The first 9 rows are patterns. Each new row is the sum of 3 different patterns, raised or lowered, with some noise. Before adding, each is slid sideways (what falls off one end comes back at the other) and multiplied by a number that may be negative. Names go in the order of the patterns.
Known rows, each followed by the names of its patterns:
[ 0.61  1.40 -1.02  0.43  1.56  1.48  0.63  0.10  1.45  0.78  0.64  0.84
 -0.98  1.13 -1.61  0.06  0.41  0.85  0.32  0.03  0.15 -1.97 -0.44 -3.04
 -1.07 -1.28  0.95 -1.90 -0.45  1.61 -0.32 -0.80  0.01  0.93  0.86  3.60
 -0.83  1.94  0.69 -0.49  0.09  0.47 -0.08  0.01  2.41]
marav
[-0.38  0.84 -1.14  0.46  1.01 -1.95  1.42 -1.90 -0.73 -0.24  1.41  0.80
  0.28 -0.98 -0.43 -0.10  1.95 -2.16 -1.72 -1.49  0.18  2.43 -0.19  2.54
 -2.05  0.39 -0.55 -0.30 -0.91 -0.91  0.05  1.44 -0.40 -0.12  0.46  0.76
 -0.18  0.80  1.61  0.77 -2.58 -1.33 -0.23 -1.26  1.13]
rad
[ 0.36  0.30  0.42  0.86  0.12 -0.78 -0.45 -1.39 -0.29 -0.64 -0.56 -0.60
 -0.41  1.66  0.75  0.06 -0.43 -1.05  1.53 -0.11 -1.35 -0.31 -0.58 -0.69
 -1.08 -1.41 -1.01  1.62 -0.39 -0.18 -0.64  0.49 -0.46  0.67  0.77  0.27
  0.37 -0.47 -0.15  1.94  1.76  0.47  1.04 -0.34 -0.36]
kovi
[-1.08  0.64  1.80  0.11  0.06 -0.24 -0.93  2.53  0.75  0.53  0.58  2.09
 -0.87  0.40  0.68  1.38 -0.53  0.14 -0.13 -1.92 -0.88 -0.47  0.60  0.35
  0.83  0.51 -2.74 -0.71  0.23  0.91  0.05  0.13  0.25  0.72  0.68  1.22
  1.85  1.48 -1.10  0.09  1.02 -0.32  0.29  0.79  1.88]
laba
[-1.48 -1.29 -2.26  1.14  0.33 -0.68 -0.45 -0.89 -2.25 -2.00  0.29  0.10
  0.39  1.53 -1.14  0.10 -2.94  1.46  0.93  1.68  1.56 -0.94  0.44  2.06
  0.42  0.02 -1.29 -1.05  0.05  1.11 -0.49  1.09 -0.50 -0.43 -1.59 -0.49
 -0.61  1.47 -1.10  0.64  0.04 -1.52 -1.59  1.11  1.40]
nafu
[-0.06  2.33 -0.82 -0.46 -1.49 -1.11  2.05  0.06 -1.27  1.47 -0.80 -1.48
  0.79  1.07  0.53  0.19  0.09 -0.49 -0.03 -0.20 -3.09  2.34  1.91 -0.77
  1.68  1.43 -0.40 -0.29 -1.07  0.01  0.13 -1.50 -0.51  0.20 -1.09  0.69
  0.10  0.16  0.74  1.57  0.53 -0.68  0.98 -0.82  0.10]
loben
[ 1.66 -1.16 -0.08  0.32 -1.34  0.28 -0.38 -0.49 -0.67  0.19  2.61 -1.39
  1.13  0.70 -0.33 -0.32 -0.88 -1.51  0.01  0.14  2.01  1.30  1.05 -1.94
  0.64  0.52  1.56 -0.52  1.71  1.28 -0.76  0.05  2.00 -1.98 -2.03  0.57
 -1.00  1.25 -0.87 -0.17  3.01  1.21  0.58  0.48  0.52]
ger
[-0.11  0.67  1.62  0.92  1.52  0.29 -0.73 -1.24 -0.88 -0.76  2.11 -1.44
  0.83  2.26  0.23  0.52  1.80 -0.40  1.59  1.07  0.44 -1.41  0.82  0.05
  0.75  0.14  0.92  0.29  0.14 -1.68  1.10  0.62  0.51  0.16 -0.72  0.88
  1.32 -1.80  0.72  2.37  0.74 -0.84  1.49  0.15 -0.94]
tatet
[-1.42  0.44  0.16  1.49  1.39 -0.88 -0.53 -0.52  2.12  0.71 -0.14 -0.44
 -0.53  0.32  0.04  0.00 -0.97 -0.01  0.95 -0.62 -1.80  2.54  0.92 -1.30
  1.20  0.39 -0.56  1.16  0.60 -1.16 -2.00  1.15  0.21 -0.70  2.05 -0.24
 -3.74 -0.98  1.32  0.88 -1.44  1.73 -1.11 -0.31  1.74]
pekis

New rows, each followed by the names of its patterns:
[-3.46 -4.75  1.65 -0.20 -2.26 -2.66 -2.28 -0.37  2.29 -1.13 -2.15 -2.62
 -2.94 -2.60 -1.21 -3.53 -1.00  0.00 -2.97 -3.43 -2.23 -1.97 -1.85 -2.91
 -1.67 -0.61 -2.75 -2.22 -2.57  0.73 -1.15  0.23 -6.15 -3.81 -0.56 -5.90
 -0.52 -2.61 -4.41 -4.02  0.18  0.53 -2.54 -2.30 -1.92]
rad nafu pekis
[-0.79 -1.11  0.03 -0.38 -0.11  1.26 -1.11 -0.18 -0.86 -0.80 -0.04 -0.83
  0.31  1.32 -0.98 -1.07 -0.76  0.68 -0.01 -0.70  0.88  0.84 -1.85 -3.01
 -0.18 -1.54 -0.72 -1.39  0.02  0.58  0.44  0.93 -1.85 -1.00 -1.59 -1.93
 -2.15  1.31 -1.36 -0.31 -0.61 -1.91 -1.35  2.59 -2.26]
rad kovi tatet
[ 1.81  0.54 -1.62  0.51 -2.04 -1.91 -1.64 -0.67 -3.23  0.23 -2.95  0.26
  0.59 -0.55 -0.66  0.71 -2.09 -0.95  0.56  0.48  0.69 -2.05 -2.34 -2.30
 -0.88 -0.89 -3.48  0.25 -1.83 -3.47  2.31 -0.34  1.58  0.79 -0.44 -1.26
 -0.15  0.22 -3.30  2.15  3.08  1.28  2.04  2.53 -1.24]
marav loben ger
[-0.62  1.70 -0.76 -0.39 -1.28 -0.52  1.79  0.11 -0.37  1.11 -2.04 -0.95
  1.47 -0.16  0.05  0.86  0.84 -1.98  0.26 -1.14 -0.78  1.00  1.17 -0.87
  3.48  0.07 -0.75 -1.47  1.10 -0.07  0.37 -2.33 -4.54 -1.09 -3.57  2.01
 -0.45  0.98  0.63 -1.34 -0.38 -1.32  0.37 -1.23 -0.56]
rad laba loben
[ 3.45 -4.06  0.01 -0.29 -1.66 -0.69  2.94 -0.80 -1.89 -1.21  0.87  0.06
  0.88  1.13  1.78  1.94 -2.85 -1.84  0.38 -1.82  0.92  0.98 -1.59 -0.50
 -2.56 -1.31  0.03  0.17 -2.65 -0.68 -1.24 -2.08  0.33 -0.90 -1.78  0.14
  2.28 -2.51  0.21  1.04 -1.03 -3.90  0.78  0.07  1.40]
marav laba loben
[ 1.31 -0.51 -2.29 -1.57 -0.47 -2.73  1.59  1.53  1.21  0.80  0.69  1.11
 -2.14  3.00  0.09  0.24  1.54  0.66  1.56  2.13  0.55  0.03 -0.68  0.05
 -0.07  0.16 -0.82  1.01  1.13  0.45  1.49 -2.31  0.37  2.23 -0.22 -0.28
  0.55 -0.78 -0.24  0.88  1.65  0.67  0.47 -0.41  1.63]
rad nafu tatet
[ 2.29 -0.13 -1.10  2.08 -0.48 -0.79  1.66  0.89  2.09  1.02  1.82  0.24
 -2.56 -1.64 -0.51 -0.08  1.84 -0.14  2.27  3.08  0.05  0.13  0.59 -1.04
  0.21  2.24  0.14 -2.06  0.25  0.70 -0.38 -0.47  2.52  0.74 -1.54  0.23
  2.31  0.46  1.47  0.89 -0.48  0.99 -1.46 -3.23  1.61]
loben ger tatet
[4.20 2.33 4.53 3.19 2.47 4.37 3.56 2.44 2.02 3.38 2.71 3.05 1.00 2.56
 5.96 1.73 3.14 4.78 3.12 4.41 4.45 4.45 0.94 2.35 0.59 3.14 1.60 4.24
 2.51 3.59 1.33 4.04 3.93 3.12 3.39 2.54 5.07 4.95 2.97 4.03 4.68 4.73
 1.33 4.15 3.31]
marav laba tatet
[-0.98  1.74  0.93 -0.64  0.68  0.82 -0.15  2.51 -0.81  0.20  0.39 -0.04
 -1.11  0.42  0.29  0.19  0.84  1.12  0.63 -0.24  3.98  1.89  0.31 -0.14
  0.16  1.26 -0.12  1.07 -1.38  0.37 -1.34 -0.65 -0.42 -0.45  1.12 -0.06
 -0.38 -2.67 -0.11  0.35  1.65  0.24 -0.01 -0.20 -0.71]
marav kovi laba
[-1.08  0.19  0.92  4.06  1.37  2.80  0.46 -1.23 -1.43  0.29  1.08  1.20
 -0.76 -0.83  2.67 -0.40  0.30  2.61 -0.30  0.58 -0.69 -0.75  0.93 -0.08
 -0.96  1.44 -0.86  0.32 -1.60  0.81 -2.14 -0.70  2.43 -0.39  1.21  0.89
 -1.77  0.05 -1.83 -0.93  0.02  1.57  0.28  1.50 -0.37]
laba ger tatet
[-0.74 -0.02  0.20  1.66  0.85  1.60  0.96 -1.66 -1.54 -2.81 -2.28  0.59
 -1.18 -1.06  1.01  0.43  0.90  1.45 -0.37  1.27  0.33  3.10 -1.92  0.69
  0.08  0.09 -0.46  0.03 -0.78 -0.65  0.88  0.60  0.97 -0.62  0.71 -0.03
  1.68  1.98 -0.90  1.54  1.86  0.77  1.06  1.68  1.10]
marav kovi tatet
[-3.66  2.43 -4.06  0.76  0.42 -1.77 -0.82 -1.37 -1.83 -0.20 -0.13  0.96
  1.46  0.98 -2.85  1.90 -0.16 -0.28 -1.48  1.94  0.07 -0.13  1.91  2.17
 -0.57  0.06  2.14 -0.33  3.45 -2.08 -1.76  4.14  0.57  1.21  0.81 -0.90
 -3.01 -0.34 -1.96 -0.37 -0.09  0.10 -0.69  2.30 -2.60]
marav loben ger
[ 0.54 -0.15 -1.56 -0.55 -1.85 -3.76 -1.40  0.46  1.33  1.71  0.21 -1.50
 -0.26 -0.96  0.24 -1.15  1.13  1.71 -0.71 -0.27  1.94 -0.62 -1.90  0.86
 -3.38  0.59 -1.52 -0.03  3.68  0.59 -0.19  1.22  0.38  2.13 -0.47  0.31
  0.71  0.28 -1.72 -1.21 -0.64  0.06 -1.11  2.75 -1.60]
kovi ger tatet
[ 0.42  0.11  1.21  0.71  1.09 -0.17  0.61 -0.51  2.36 -1.20  0.90  2.41
 -0.46 -0.52  2.72  3.55 -0.43  2.41 -0.88  2.68  2.55 -0.29 -1.25  0.40
  1.00  0.84 -1.25  3.63  0.88  0.11  2.88  1.88  2.11  1.17  2.16 -0.04
 -0.49  1.69 -0.41 -0.13  1.60  1.60  1.98  3.25  0.28]
rad ger pekis
[ 0.53 -2.77 -0.86  0.73  0.56 -0.34 -1.15  1.86  1.35  0.67  0.49  1.43
  0.18  0.85  1.98  0.10  1.97 -0.46  2.20  0.43  0.36  0.69 -1.19  1.01
  1.35  1.29 -0.52 -0.22 -0.39 -0.47 -1.75  1.71  3.03 -1.11  0.43 -0.28
 -1.01  1.25  0.34 -2.22  0.56  0.47 -1.43 -0.41  2.31]
marav loben pekis
[ 0.52  0.88 -0.94 -1.22 -1.68  1.95 -2.41  0.21 -1.79  0.94 -0.04 -0.11
  2.13  0.39  0.10 -3.84 -0.48 -0.41 -1.36 -0.22  2.44  0.65 -0.61 -0.07
  0.26 -0.28  1.61  0.33  0.39  0.31 -3.95 -1.72 -0.79 -1.03 -2.09  0.88
  0.53  0.57  1.24 -1.53  1.88 -1.65 -1.57 -0.33  0.16]
rad loben ger
[-0.96 -1.63  0.12 -1.56  0.34 -1.14 -0.57 -1.31 -1.72 -0.17  3.31  0.71
 -0.30 -3.65 -0.31 -1.88 -1.82 -1.65 -0.68 -3.10 -1.81 -3.87 -1.12 -1.53
  0.86 -2.12 -0.65 -1.60 -2.76 -1.63 -0.31 -1.01 -0.05 -2.25 -2.47  0.20
 -1.79 -1.09 -2.03 -2.60 -1.82 -2.18 -2.65 -1.46 -0.97]
laba nafu tatet
[-0.81 -1.29  0.61  0.00 -0.59 -1.07 -1.49 -1.08 -1.15 -1.14 -2.95 -1.77
 -0.01 -0.81 -3.43 -2.27  0.08 -2.37 -0.96 -3.24  0.99 -0.64 -2.14  0.09
 -1.18 -2.27  0.39  0.16 -0.64 -4.05 -2.31 -0.84 -2.17  0.86 -1.46 -3.23
 -4.36  0.80 -1.75 -3.45  0.00 -1.87 -2.20  1.60 -3.00]
rad tatet pekis
[-0.15  1.74 -0.76 -1.51  0.80  0.25  3.22  1.85 -1.02  1.83 -0.97  1.92
  2.06  1.49  0.34  0.25  2.16  1.58 -0.19  3.13 -0.45 -2.23  0.40  1.36
 -0.92  1.86 -0.36 -1.41 -1.15  2.10 -0.03  0.52  0.47  2.06 -3.25 -2.98
  0.25  1.45 -0.36 -0.20 -3.13 -2.85  4.54 -1.14  0.12]
kovi nafu pekis
[-0.52 -1.22 -1.63  0.98  0.25 -0.08 -2.06 -2.56  0.44  0.92 -1.19 -2.76
 -2.21  0.29  1.91 -1.39  0.96 -0.22  0.51 -0.88  0.02 -1.70 -1.32  0.45
 -0.84 -0.13  0.47 -0.14 -0.27 -0.67 -1.45 -0.29  0.26  0.20 -2.84 -0.26
  0.44 -0.77 -0.53  3.32 -1.06  0.04  0.37 -0.61 -1.50]
rad tatet pekis
[ 1.39  3.30  0.45  0.24  0.68  1.43  1.41  1.47  0.69  2.14  2.42  3.99
  1.58  1.38  0.99  3.17  0.48  1.52  2.12  1.97  2.02  1.93  0.85  1.95
  0.39  1.13  3.06  1.25  0.48 -2.79  2.79  2.24  4.39 -0.64 -0.94  3.13
 -0.03  2.41  2.46  3.30  1.45  4.21  1.04  1.52  1.66]
marav rad nafu
[-2.79 -2.10  1.00 -0.33 -1.94 -1.38 -2.94 -0.45 -0.83  0.02 -3.03 -1.23
 -1.19 -3.05 -0.32 -1.35 -1.75 -1.07 -1.19  0.57 -1.13  1.54 -2.97  0.67
  0.97 -1.03 -0.87  2.54 -0.44 -2.05 -2.17 -0.27 -2.36 -1.38 -1.07 -0.69
  1.14 -3.28 -3.36  1.22 -1.67 -0.52 -0.87  0.02  0.85]
nafu loben ger
[-0.15 -4.12 -2.72 -1.17 -1.72 -4.63 -1.39 -3.23  0.19 -3.66 -1.89 -1.15
  1.86 -3.97 -3.40 -0.47  0.59 -5.05 -0.63 -1.22 -5.70 -4.68 -3.37 -0.90
 -1.51 -0.06 -1.90 -5.35 -1.12 -5.26 -4.40 -0.34 -5.10 -3.21  0.17 -1.78
 -0.01  0.32 -1.59 -1.12 -1.22 -1.59 -2.73 -2.61 -1.71]
laba loben tatet
[ 0.17  1.98 -1.03 -1.63 -1.95 -1.33  1.26 -1.35 -2.54 -0.50 -1.76 -1.76
 -0.96 -0.35 -2.55 -0.69 -2.49 -0.42 -2.34 -0.55 -2.72 -1.40 -0.37 -3.27
 -0.55  0.53 -1.42 -0.12 -2.43 -1.14 -0.76  0.68 -1.23  1.18 -0.76 -0.29
  0.26 -0.05  1.33 -0.53 -1.23 -1.13  1.00 -0.25 -4.09]
marav kovi nafu
